Each new row is followed by its nearest point in the smallest flat space through zero that holds the last named rows.
In the rows, zero is written as 128.

j657 (6 x 18):
[[111 119 158  88 115 150 119 159 122  81 201 120 122 147 132 116 100  97]
 [ 84 115 156 102 104 128 121 146 122 117 161  76 116  92 109 115 126 115]
 [117 115 106 127 115 146 129 118 110 139 175  88 105  77  99 137 151 137]
 [136 165 195 153 122 112 156 134 112 105 159 133 106 129  82 149 144 158]
 [112  85 140 108 126 138  98 118 144 118 162 112 117 105 116 103 138  91]
 [146 136 105 127 111 164 118  83 129 158 172 123 145 128 155 162 103 127]]
New rows:
[ 96 132 165 154 141 116 148 144 150  99 169 151 142 132 108 134 101 104]
[126 135 177 123 125 124 128 137 131 101 154 137 124 145 118 125 120 119]
[161  98 139 160 132  95 135 126 100  96 131  92 149 103 161 107 166 150]
[126 123 126 136 133 120 132 131 125 128 120 125 117 114 111 123 147 134]
[126 118  92 102  90 121 133 151 151 106 121 137 100 138 158 139  88 140]
[120 131 103 109 125 137 131 152 120 121 126 125 138 144 153 125 106 124]
[132 110 168  89 168 152  89 151 166 113 155 127 159  88  89 110 133 169]
[119 108 155 121 128 126 116 128 136 112 151 122 115 116 107 113 140 111]

j855 (6 x 18):
[[114 113 146 147 151 127 141 167 152  95 101 133 116 131 116 122  74  82]
 [154 121 168 134 144 149 155 107 132  91 112 127 110  98 110 174 136  90]
 [117 144 135 142 113 203 152 104  88 101 176 146 153 119  80 149 110 119]
 [191 107 109 131 110  92 101 190 153 116 136 179 137  96 125 105 143 112]
 [155  84 120 132 129 119 117 123 156  98 152 125 144 138 127 199 162  98]
 [158 108 148 165 158 115 158  82 163  94 157 132 126 174 125 123 114 106]]
New rows:
[114 111  93  89 164 108 162 133 166 152  91 104 102 123 116 155  91 116]
[102 117 137 123 147 112 127 142 145 127  89 102 111 135 143 144 114 112]
[137 114 157  95 108 144 149 118 115 142 108  93 115 115  88  95 115 124]
[123 148 147 125 132 142 142 120 113 131 109 126 113 109 123 116 120 130]
[104 142 151  87 109 154 138 105 133  90  95 141  98 125 115 150 160 140]
[124 138 148 116 130 148 139 110 112 127 109 114 115 103 124 157 142 125]
[168 137 151 168 101 120  88 155 134 140 168 149 148 168 101 119 136 141]
[156 119 107 141 115 120 118 136 135 123 170 158 150 141 121 107 132 133]

j548 (6 x 18):
[[142  99 141 135 142 156 100 107  62 189 126 140 128 116  96 125 167 138]
 [117 134 130 150  85  94 127 179 130 105 125 158 147 148 122 121 148  95]
 [128 134 163 117 137 147 124  88 125 135 118 137 100  77 131  83 140  93]
 [127  80  91 129 109 151 144 103 155 130  83 145 151 151 107 192 129 129]
 [149 127 146 114 117 124 132 133  87 137 105 130 125 137 115 117 151  87]
 [176  94 103 101 102 137 178 151 143 112 155 133 151 100 103 148  97 131]]
New rows:
[ 66 131 117 106 162 137 118 125 145 190 141 116 113 119 128 119 130 141]
[108 133 131 140 155 141 104 103 130 146 136 122 117 120 138 124 129 158]
[111 134 126 127  66 126  95 186 101 111  82 129 129 142 108 136 104  66]
[130 131 133 132  90 101 135 162 116 110  99 146 140 159 120 129 151  78]
[123 156 123 135 155 131 146 142 117 148 127 119 128 126 133 137 126 132]
[130 137 129 125 140 125 124 130 118 133 134 114 125 137 133 128 124 139]
[113 166 129 100 127 153 129 140 134 116 139  96 128  90 119 144 129 119]
[136 136 132 116 135 129 138 124 136 120 137 118 120 114 135 117 114 127]
[133 126 124 124 121 178 118 100 117 130  66 130  66 125 148 118 120 133]
[122 126 138 115 146 149 124  78 129 138  91 120 109 124 134 129 134 112]

j885 (6 x 18):
[[116 120 146 125 134 107 160 167  93 160 200 147 149 155 119 173 123 180]
 [113 188 142 124 103  69 136  72  93 121 185 149 101 113  88 137 138 155]
 [109 110 168  82 104  96 142 146 143 103 161 122  74 185 191 161 119 169]
 [141 125 185 104 136 110 132 144  96 139 153 145  99 160 116  92  66 146]
 [126 105 130 126  95 103 173 114 134 151 134 179 135 101 127 161  99 114]
 [ 76 107 134  60 120  95 180 178 142 145 131 138  89 134 141 113 156 145]]
New rows:
[ 84 141 124 142 125 153 131 112 203 134  97 118 123 107 157 131 128 166]
[118 120 110 122 117 133 128 124 156 113 105 117 121 122 153 139 152 117]
[154 118 142 119  79 146 134 145  97 173 105 143  90 126 136 145 131 159]
[126 114 140 118 121 120 143 137 128 136 134 142 123 133 135 134 112 131]
[105 123  95 143 176  99 127 149 171  95  97 128  78 125 149 110 118 130]
[117 122 125 106 127 131 125 135 150 114 100 113 104 131 148 108 142 118]
[172 141  99 119 109  94 133 153 105 153 132 143  85 139 112 153 140 128]
[119 133 132 121 121 111 141 126 121 134 145 139 123 126 121 135 129 137]
[127  69 102 114  82 170 138 147  85  78 155 178 133 113 143 125  70 140]
[142  98 146 129 117 127 145 135 130 141 130 153 134 134 142 146  85 123]
[ 86 102 161 157 113 104 148 140 128 118 109 148 134 112 166 129  78  97]
[136  98 141 120 109 123 148 126 142 135 114 154 121 124 146 136  91 111]

j511 (6 x 18):
[[109 107  91 149 175  93 196 110 140  93 134 123 100  91 121 128 195  85]
 [ 96 136  97 111 120 149 144 137 151 139 164 166 134 155  90 118 142 112]
 [161 102 136 107 157 137 111 166 140 167 106 102 130 117 100 146 133 156]
 [131 176 156 151 105 125 134 128 110 107 129  93 115 145 118 140 141  84]
 [146 119 163 106 124 144 157 126 171  81 110 116 114 129 101 127 114 143]
 [165 140 129 137 151 101  86 119 183 140 129 127 140 137 147  98  87 147]]
New rows:
[144 144 141 158 115 108 148 168 109  93 149 105  99 104 116 103 129 169]
[138 131 146 133 128 124 138 124 126 108 115 108 119 121 129 134 130 124]
[160 112  94 145 158  86 137 161  98  93 105 133 117 107 140 169 160 117]
[134 108 119 144 159 104 145 128 107 128 112 104 115  94 139 142 163 117]
[149 123 116 121 101 109  97  91 103 160 117  93 148 112 149 166  86 152]
[144 124 142 135 122 123  90 128  96 149 110 117 139 119 163 134 103 152]
[ 95 163 137 119 137 147 148 126 106 151  99  89 115 145 113 111 162  93]
[121 149 133 137 121 133 140 142 107 131 132 107 119 135 106 146 158  95]
[114 142 151 170 112 163  91 125 133 130 137  98 158 116 133  95  90 115]
[137 156 145 138 108 126 100 123 125 130 130 123 136 146 143 121 101 127]
[121 107 112 129 105 123 121 109  88 149 147  86 117 153 123  91 137 158]
[122 127 124 130 121 131 117 131 105 142 129 131 133 127 138 133 128 130]

j798 (6 x 18):
[[150 105 139  86  98  86 139 128  74  99 104 120 119 100 135 104 125 119]
 [ 89 109 163  78 169 136  99 194 107 100 114  74  94  98 129 183 108 139]
 [135  96 140  79 125 117 106 100  48 110 115 142  96  91 207 152 103 122]
 [149 116  79 133 156 161 148  94  71 110 159 126 108 117 141  87 117 111]
 [182 108  84 152 140 130 130 101 103 113 158 133 119 125 123 132 104 132]
 [103 120 151 132 138 137 109 115  93 104 171  90 141 118 145 153 162 136]]
New rows:
[143 162 154 128 154 118 124 165 138 106  85  92 106 153 165 170  99 105]
[117 122 142 107 142 127 111 160 139 130 106 123 109 120 132 162 104 135]
[162 126  96 104 115 104 145 147 133  86 162 111  98 144 146 122 159 162]
[151 115 121 130 124 113 132 127 109 107 140 111 130 120 111 126 129 131]
[122 132 144 138 111  87 165 118  98 130 118 135  91  95  97  89  86  91]
[147 121 116 105 113 110 152 133 107 118 103 133 117 117 117  86 117 114]
[144 116  94  95 114  90 116 137 130 108 141 107 122 101 106 115 141  93]
[149 115 125 116 118 106 139 138 108 106 124 110 126 117 105 112 127 126]
[159 106  89  90 124 104  93 140 137 153 145 126 155 168 169 146 125 115]
[146 121 126 133 121 117 116 116 129 133 127 145 126 128 143 152 114 135]

j339 (6 x 18):
[[171 113 113 116 124 157 172 154 169 145  88 127 140 128 158 110 124 144]
 [151 120 109 160 114 132 164 135 146 101 150  96 131 136 119 154 174 143]
 [119 136 102 105 102 119 108 100 100 116 108 133 133 151 149 133 142 102]
 [131 101 142 135 159 159  89  86 119 127 106 140  73 157  94  93 173 104]
 [ 86 121  79 142 145  84  95 104 102 145 137 109 126 111 144 147 106 107]
 [114 148 130 145 100 161 127  82 143 109 127 128 115 130 151 146  91 124]]
New rows:
[116 107 126 132 173 147 166  99 160 127 138 114 161  83 122 153  95 194]
[128 124 128 163 143 137 155 141 165 141 146 111 127  96 134 140  89 153]
[113 115 131 122 107 138 113 120 185 174 133  77 129  97 108 119 136 121]
[130 115 120 147 146 134 135 128 145 139 129 118 118 116 128 127 118 135]
[158 167 142 138 135 104  75 142 106 101 112 129 134 140 138 147  79 131]
[109 147 140 115 117 118 114 124 113 126 135 140 138 123 134 133 102 124]
[ 94  98 146 144 130 102 122 130 157  85 114 125  88 143  92 116  83 117]
[114 127 145 146 144 138 113 111 132 130 139 130 107 121 114 126 113 128]
[108 175 122 139 139 146 106 203 156 111  96 177 126 111 141 147  76 143]
[123 145 151 115 125 133 137 146 141 143 126 144 144 107 143 124  73 142]
[112  93 131 119 124 151  98 151  95 134 134  78 146  94 143 110 143 147]
[126 119 118 127 141 111 125 140 122 138 130 123 132 122 124 126 133 128]

j77 (6 x 18):
[[140 157 100 136 155 127  76  98 101 184 136 181 127 160 116 160 147 171]
 [116 106 143 132 123 132 142 143  95 110 133 122 135 164 131 158  86 159]
 [111 115 167 149 141 158 164 141 117 109 138 184 154  88 109 152 129 150]
 [ 95 176 146 133 164 135 148 135  65 138 109 162  93 149 112 143 101 114]
 [141 123 159 151 138 106 135  78 126 133 145 108 126  88  97 125  78 194]
 [150 122 166 170 133 153 139  80 154 158 166 115 111 153 113 130 155 143]]
New rows:
[127 128 137 115 134 190 132 136 155 177 161 147 147 104 119 127 147 145]
[136 121 139 145 133 150 129 118 148 140 145 160 143 113 120 136 165 136]
[108  99 154 110 127 118 119  81 129 109 127 117 128 126 124 127 134 129]
[133 120 137 134 124 125 133 118 136 125 135 113 128 122 125 123 120 137]
[108 108 139  77 123 103 136 119 129 129 115 132 166 139 121 151 121 132]
[125 115 119 118 121 122 123 143 120 115 124 131 144 127 134 138 114 141]
[138 112  92 133  86 145 131 100 190 190 159 169 120  92 187 130 158 138]
[155 116 111 134 120 138 101 110 175 149 146 144 150 110 130 123 186 133]
[140 125 107 123 126 108 153 111 168 114 134 149 133 111 141 131 125 120]
[134 121 124 125 123 125 126 128 146 123 128 128 138 102 128 118 138 126]

j793 (6 x 18):
[[ 96 117 150 131 160 126  99 119  84 173 149 145 156  73 140  82 133 127]
 [133 119 102 145 109 142 138 145 105 192 162 140 185  99 130  42  88 149]
 [148 101  92 123 182 106  88 181 106 111  88 174 153 139 175 132 108 137]
 [125 142 140 140 158 148 148 161  51 113 116 165 130 108 140  99 111 125]
 [154 140 151 142 108 124 143 124 134 134 155 145 160 121 127 127  75 113]
 [114 117  88 145 152 124 144  53 113 145 105 145 157  58 161 157  82 112]]
New rows:
[127 190 151 142  88 123 104 127 104 136 154  85 135 157 158 153  66 119]
[148 143 158 136 107 126 142 125 139 122 151 135 140 133 119 137  96 113]
[118 145 125  81 130 115 147 190 132 117 116 168 126  99 135  72 111 126]
[137 129 127 131 137 135 128 170  97 128 128 148 139 135 134  95 119 137]
[133 135 148 136 115 125  99 104 169 155 127 118 126 115 155 129 190 190]
[109 112 126 115 126 117  98 113 158 151 137 103 123 129 121 124 165 137]
[131 125 127  87  70 127 128 140  76 131 146 131 138 121 147 131 112 109]
[134 135 137 135 123 134 139 135 115 131 137 136 137 124 126 115 112 126]
[132 130 136  90 185 128 111  71 113 101 139 185 125  94 117 119 140 134]
[108 125 147 128 163 121 111 107 101 126 120 143 128  94 143 142 133 114]

j965 (6 x 18):
[[ 82 136  98 141 149 110 115 113 124 137 132 138 145 123 126  79 113 121]
 [110 130 169 142  76 151 151 153 107  79 140 128 143  70 156 126 145 169]
 [101 106 123 106 134 148 117 171 128 141  95 131 143 128 119 187 144 169]
 [133 146 126  79 112 127 120 115 125 169 113 148 118 100  73 133  76 118]
 [118 161 105 159 174 111 144  94 122 137 104 186  99 148 121 137 123  75]
 [135 104 140 143 144 133 125 128  91 141 137 113 114 121 129 141 125 123]]
New rows:
[164 163 170 167  96  90 168 155  86 161 146 111 126 107 135 133  94 109]
[157 130 162 139 110 133 144 111  93 124 148 125 103  97 126 125 111 111]
[114 156 157 104  94 169  93 101 155 137 119 110 142 152 135 141 130 157]
[135 131 129  99 104 133 124 142 156 124 123 120 142 130 122 133 130 148]
[118 153 142  94 108 141  96 103  96 115 160 168 155 169 160 118 134 101]
[129 142 125 133 124 122 133 118 137 118 132 135 129 129 133 110 127 119]
[128  96 109 146 154 100 133 122 130 165  88 141 105 110 127  99  92 166]
[105 122 113 127 148 122 115 123 112 152 124 132 130 122 113 120 111 124]
[ 90 165 115 108 161 119 126 127  90 162 164 102 167 138 136 110 151 116]
[ 99 116 108 138 150 118 111 124 118 141 136 117 141 131 129 100 122 129]
[169 160  91 108 157 158 147  97 164 164 138  89  91 123 127 119 136  91]
[170 136 121 117 136 115 125 104 147 144 134 121 110 159 115 121 116  95]

j163 (6 x 18):
[[166  74 154 191 192 165  91 177 123  84 170 131 139 165 162 128  87 172]
 [147  98 134 146 207 199  96 149 138 103 195 129 102 125 195 142 103 147]
 [166 114 167 157 201 147 148 136 159 121 216 121  79 132 197 106 110 132]
 [169  68 113 149 212 191  86 136 158 115 211  97 153 120 196 120 129 162]
 [181 128 104 181 166 156  71 150 150  95 216 105 141  97 127 117 145 152]
 [155 107 119 168 208 165 134 142 143 116 175 137 126 111 119 142 115 172]]
New rows:
[122 140 150 163 162 149 111 165 105 137 106 123 132 159 139  86  97 101]
[132 116 153 146 131 129 118 150 116 110 126 135 121 157 145 126 105 131]
[122 161 125 105  92 117  86 142 161 159 119 145  99  86 169 104 149 145]
[122 154 120 106 101 129 110 117 132 130 142 117 112 111 146 123 145  99]
[109 162 155 117 159 166 114 125  94 107 165 139 123  88 167 116 111 129]
[125 141 129 123 149 163 110 134 128 116 158 135  92 115 159 142 119 118]

j677 (6 x 18):
[[166 141  75 148 136  99 174 121 216 126 144 158 126 116  72 163 154 169]
 [130 102 110 185 124 139 105 129 191 126 166 140 148  96 147 132 181 113]
 [169 107 135 122 180 128 128 136 186 160 166  95 101 102  71 133 162 109]
 [147 139 165 170 145  93 154 141 162 104 127 146 126 100 115 101 164 121]
 [125 132  75 159 152 127 146 136 184 146 131 161 104 139  95 130 161 125]
 [171 124 104 187 138 108 124 112 167 112 216 149 135 154 108 134 156 132]]
New rows:
[133 111  98 167 155 167 133 139 105 135  89 136 167 164 134 119 117 169]
[108 134 100 134 117 135 128 126 118 129 118 148 127 150 139 129 121 132]
[163 120 138 159 162 118 153 125  91 126 154 141 164 120 123 114  86 139]
[152 137 150 136 128 106 134 120 110 108 154 128 133 143 123 121 118 135]
[117 162 152 126 151 141 155  95 156 113 153 112  88 106 131 117 167 168]
[145 131 140 134 140 113 142 132 151 124 131 127 125 112 110 125 141 130]

j642 (6 x 18):
[[139 132  94 135  79 102 159 106 128 193  95 156 113 140 119 144 167 112]
 [123 175 171 150 111 134 182 103 146  97 128 124 115 131  86  79 165  88]
 [161 165 128 145 149 152 134 151 140 134 125 116 145 127 143 135 140 118]
 [102 166 155 111 104 168 150 148 145 141 105 169  98 118 133 125 130 146]
 [125 113 164 120 170 146 149 132 131  79 168 128 112 145 130 141 150  93]
 [114 175 149 138 134 149 119 146 118 156 109 141 103 156 123 137  91 125]]
New rows:
[122 126 135  94 144  80 145 103 156 156  96  65 139 146 120 143 115  89]
[138 124 117 146 129 102 127 110 116 139 129 114 131 147 113 128 129 106]
[131 134 118 127  79 133 112 127 122 117 110 139 142 100 131 145 128 130]
[127 128 116 122 107 127 127 128 134 139 115 134 135 110 132 121 131 148]
[ 87 124 128 129 134 141 122 168 148 143 108 134 147 152 165 108 152 121]
[129 137 130 122 129 145 131 143 135 134 123 139 125 123 141 137 131 136]
[125 115 142 125 132 120 151 140 153 154 122 103 152 122 132  96 144 141]
[137 133 122 131 118 128 135 126 138 123 124 122 142 111 128 114 141 134]
[133 157 154 104 157 142 138 154 122 117 138 108  99 113 111 112 115 150]
[118 151 155 127 142 153 125 143 134 106 132 126 124 124 129 117 112 134]
[115 149 123  78 158 111 130 164 117 160  83 118 130 157 142 130 187 174]
[135 134 116 121 121 141 131 144 134 154 115 145 126 123 147 148 137 139]

j161 (6 x 18):
[[139 119 111  88 190 165 113 130 186 165 184 116 145 144 124 167 107 166]
 [156  88 129 113 129 108 112  98 171 194  85 170 200 185 123 135 119 153]
 [154 176 102  96 178 150 103 131 126 181 156 152 150 216 125 145 136 121]
 [109 165 133  83 124 113 150 116 152 190 124 108 157 170 129 134 126 157]
 [ 89 145 119 166 127 112 143 138 127 216  94 128 166 153 106 205 185 129]
 [117 106 103 121 136 141 122 160 131 137 186 153 170 135 137 152 155 167]]
New rows:
[120 166 130 102 123 113 130 131 114 137 156 119 150 165 165 174 190 131]
[105 166 113 117 125 126 139 150 107 158 154 131 148 160 132 145 161 139]
[136 120 131 128 110 137 156 137 106 141 138 126 153 142 103 114 166 125]
[118 134 123 131 113 119 133 138 112 136 130 140 145 140 132 129 148 133]
[142 119 129 131 131 128  95 173 119 130 117 118 120 110 126 129 121 129]
[132 119 125 139 134 134 122 132 126 117 131 131 121 118 126 133 129 122]
[124 120 147 155 131 140 130  90 144 119 127 105 174 125 190 159 162 153]
[116 107 127 134 122 123 134 132 141 142 128 129 148 118 127 145 137 147]

j326 (6 x 18):
[[126 149 129 113 111  66  98 132  98 104 121 147  61  94 115 165 101 121]
 [ 86 123 175 123 156  97 146 123 135 111 176 120 164 116 171 134 152 107]
 [ 82 111  99 153 127 110  88 134 154 106 128 110 102 112 123 125 144 133]
 [103 126 141 122 130  51 148  89 124 143 169 135 132 113 105 147 161 108]
 [116 145 168  84 154 134  82 123 163 149 130 148 102 102 141 161 110 159]
 [ 67 128 127 145 101 150 113 146 150 152 134 112  91 141 128 136 143 105]]
New rows:
[128 158 126 141 118  81 128 120 137 104 126 112 108 122 102 161 147 153]
[122 127 116 129 125  85 115 115 124 120 131 133 107 111 109 139 132 129]
[125 141 148  92 121 124 164 125 111 123 111 110  96 132  85 119 129 127]
[138 139 130 121 111 119 140 124 111 143 126 137 113 133 113 138 122 117]
[133 111 155 189 137 116 130 135  98 129 102 134 104 169 128 121 115 127]
[132 130 118 140 111 132 137 141 109 118 120 123 120 136 128 123 122 114]
[100 105  86 185 153 129 139 187 148 131  98  88  84 126 102 107 108 133]
[103 112  81 166 107 146 102 150 138 108 107 105 102 134 119 110 133 127]
[145 104  84 155 110 126 153 132 144 100 110 112 121  76  95 174  71 178]
[155 123  91 134 127 115 102 127 122 104 101 132 110 114 107 122 113 151]

j68 (6 x 18):
[[ 98 118 143 179 109 142 140 119 128 112 147  51 107 109 149 186  80 119]
 [109 109  87 148 105 134 185 123 158 175 104 123 139  90 163 111  40 127]
 [ 91 114 133 143 177 142 130  98 140 144 118  94  98 124 175 177  92 131]
 [101 107 140 131  97 165 141  94 124 172 148  87  76 125  86 155 129  93]
 [ 90 140  74 117 141 124 114 108 176 134 118 110 122  92 149 169  76  93]
 [121 128 160 152 187 150 125  80 143 192 113 110 127 156 120 127  71 122]]
New rows:
[ 84 131 128 121 118 138 127 103 132 131  84 116 161 111 130 142 109 142]
[118 128 116 132 134 128 132 121 142 136 122 121 129 118 141 136 102 123]
[ 99 122 156  85 138 123 102 119 126 149 134 131 136 125 123 130 110 133]
[123 131 129 119 148 132 118 114 135 143 124 132 122 135 122 131 128 121]
[ 66 125 130 130 145 172 130 125 162 145 118 143  95 119 159  89 128 123]
[109 111 114 114 146 139 144 111 136 160 114 137 106 122 148 132 121 129]
[ 90  99 120 110 129 189 148 125 134 130 133 146 100 143 132 122 168 129]
[113 103 125 103 126 144 144 119 116 150 127 139  88 127 132 133 164 130]
[128 126 109 143  69 139 165 141 110 101 140  98 126 143  87 127  83 122]
[132 126 129 156  65 133 150 140 124 123 146  98 136 111 104 123 104 115]
[128 138 139  94 113 128 105 133 147 150 130 130 113 152 132 127  86 111]
[124 135 120 124 134 131 121 115 142 146 125 128 130 128 114 127 112 113]

j979 (6 x 18):
[[118 113 136 106 173 128 104 136 156 118 103 165 133 105 133 129  99 133]
 [ 96 106  40 157 161 109 162 137 138 139 118 121  94  84 140 122 148 110]
 [119 131 161 116 203 119 136 123 135 149 122 102 111 146 124 155  86  58]
 [108 171  40 147 192 140 128 158 111 154 142 124  94 119 160 126 128 126]
 [ 83 145 114 123 207 135 113 146 120  98 103 117 125 131 110 147 136 119]
 [113 121 146 155 157 126 111 109 160 163 147 125  89 125 126 130 121 102]]
New rows:
[121 153 158 145 145 168 147 155 115 137 108 164 132 124 143 133 162 159]
[122 146 124 126 135 142 106 137 122 117 129 138 133 132 128 126 135 153]
[127 138 113 164 144 145 142 106  99 111 146 132 163 122 143 165 158 113]
[119 140 112 135 131 130 137 133 110 120 129 109 127 137 122 132 145 126]
[104 140  91 108  85 127 134 154 100 137 165 140  94 164 115 153 149  99]
[131 148 106 143 114 131 143 131 104 137 145 103 121 143 131 128 146 125]
[138 144 111 152 169 162 148 132 107 139 143 143 142 139 146 135 141 114]
[127 154 105 130 151 135 129 140 113 138 136 119 120 137 139 131 124 122]

j103 (6 x 18):
[[106 149  85 121 124 143 170 135  97 182 146 153 112 111  79 142 157 208]
 [128 148 110  95 160 205 194 106 104 143 103 177 128 157 136 143 142 129]
 [155 137  40 103 133 149 115 152 132 130 121 147  73 119 138 113 174 174]
 [150 104  43  91 183 126  90 103  80 159 109 131  91 107 118 125 152 189]
 [116 128  55 103 100  97 177 182 113 180 155 166 102  74 118 148 208 184]
 [ 91 114 112 135 138 113 161 160 142 135 122 148  69  89  95 182 146 132]]
New rows:
[202 173 146 124 116 123 153 125 157 139 162 136 167 108 109 122  86 129]
[130 148 148 137 100 134 135 128 130 132 146 124 160 143 130 108 123 134]
[126  99 161 180 139 164 137 110 113 106 149 130 124 117  75 130 111 127]
[105 134 158 150 138 139 131 113 129 127 125 119 122 136  93 143  96 134]
[148 119 103 132 109 120 130 141 141 125  97 166 153 167 130 153 169 139]
[137 133 110 114 120 136 144 140 130 130 129 143 128 128 146 124 150 126]
